All rows are made from the same 4 directions, up to rounding. Whole rows:
[[ -7  -6  -7  -7 -11  13  -1  -1 -14  -4   0   4  -9  -4  -5  12]
 [ -1   1  -1   6   3   4  -3   8   4   2   2 -13  10  -5   0  -6]
 [ 10   7   2   1  -4   2   2 -14 -10  -5   0   6  -3  -2  -8 -10]
 [ -1  -1  -1   0  -3  -1  -2   5  -1   1   4  -4   0  -5   1  10]
 [ -9  -3  -8   1  -3  22  -3   1 -10  -3  -3  -6   4  -3  -8 -13]
 [ -2   0  -4   2  -4  12  -3   2  -7  -1   1  -7   3  -7  -5  -3]
 [  1   2   4   4  11  -6   2   0  12   2  -4   0   6   8   5 -14]]

Rows cut short, each followed by the rest of it:
[ 6  4  3  3  1 -5  0 -1  2  1  2]
[-2  2 -2  0 -3]
[-3 -1 -2  1 -1  6 -1  2 -2  0  0]
[-4  2 -2 -2 -2]
[-5 -1 -4  3  0 13 -2  3 -3 -1 -2]
[ -8   6  -3  -4 -10]
[-5 -4 -2 -4 -1  0  0  3  1  1 -1]
[ 3 -3  3  3  7]
[ 3  2  2  8  1 -7 -4 16  8  7  9]
[-19  11 -12   5  11]
[ 1  0 -1 -1 -5  2 -1  2 -5  0  3]
[-2 -2 -6 -2  8]
[-3  0 -3  2 -1 11 -2  1 -5 -1 -1]
[-6  4 -3 -5 -9]
[  0  -1  -7   0 -17  15  -6   6 -18  -2   9]
[-11  -2 -20  -9  17]
[-10  -9   1  -7   8 -17   3   8  17   6  -4]
[11 -6 15 15 16]
[ 18  11  14  14   9 -30  -2  15  22  11  13]
[-19  15 -10  12   9]
[-11  -8  -2  -9   6   0   4  -7   4  -2 -11]
[18 -9 19  4 -5]
[ 12   5   6   3  -3 -16  -1   3   3   3   9]
[-4 -1 -9  3 16]
[-4 -1 -2  2  2  9 -1  1 -1 -1 -3]
[ -4   4   0  -2 -10]
[-6 -3  2  4 12 -9 -1 15 19  7  0]
[-9 10  5 12  1]
[16 12  7 11  1 -6 -2  0  1  1  8]
[-14  11 -12  -4  -9]
[ 19  13  10   8   4 -11   3 -12   2  -1   2]
[  0   5  -2  -4 -16]
[ 0  0 -1  3 -4  1 -4 10  0  3  6]
[-12   5 -10   1  10]
[  6   4   2  -1  -1  -2   2 -10  -4  -3  -2]
[ 7 -4  2 -4 -6]
[ 10   4   7   3   0 -20   0   5   8   5   8]
[-4  0 -6  6 17]
[-19 -11 -10  -3  -2  17  -4  13  -2   1  -2]
[-6  2 -1  1  7]
[-8 -2 -3  5  9 12 -1  4  5  0 -6]
[ -7  10   5   0 -21]
[ 10   7   7   3   8  -9   4 -11   6  -1  -4]
[  6   2   7   0 -17]
[ 10   6   6   5   3 -11   0   0   5   2   4]
[-4  4 -3  2 -1]
[-3 -1 -3 -2 -4  9  0 -3 -7 -3 -2]
[ 2 -2 -1 -5 -3]
[  9   6   6   1   7  -9   5 -14   4  -2  -5]
[ 11  -1  10  -1 -17]
[ -6  -4   3  -1  13 -10   3   4  17   4  -7]
[ 6  2 15 10 -5]
[ 0 -2  1 -3 -1 -8  1  0  3  1  1]
[ 5 -5  3  4 10]
[-2 -3 -1 -3 -3 -3  0  2 -1  0  1]
[ 3 -5  0  2 11]
[-13  -8  -8  -3  -4  12  -3  10  -3   1   0]
[-5  0 -2  1  9]
[11  9  3  6 -3  4 -1 -7 -8 -3  3]
[ -5   4  -8  -8 -12]
[-10  -2  -9   2   0  30  -2  -4 -12  -6  -8]
[ -5   7   0 -11 -27]
[-12  -5  -9   2  -2  21  -5  10  -5   0  -1]
[-13   8  -6  -4  -6]
[-16  -9  -6  -6   8  10   2  -2   4  -2 -12]
[ 11  -3  17   3 -12]
[ -2  -4  -6 -12 -15  12   2 -16 -22  -9  -3]
[ 19 -18   1 -10   9]
[-2 -1 -1 -2  1  2  1 -4 -1 -2 -4]
[ 5 -2  5 -1 -5]
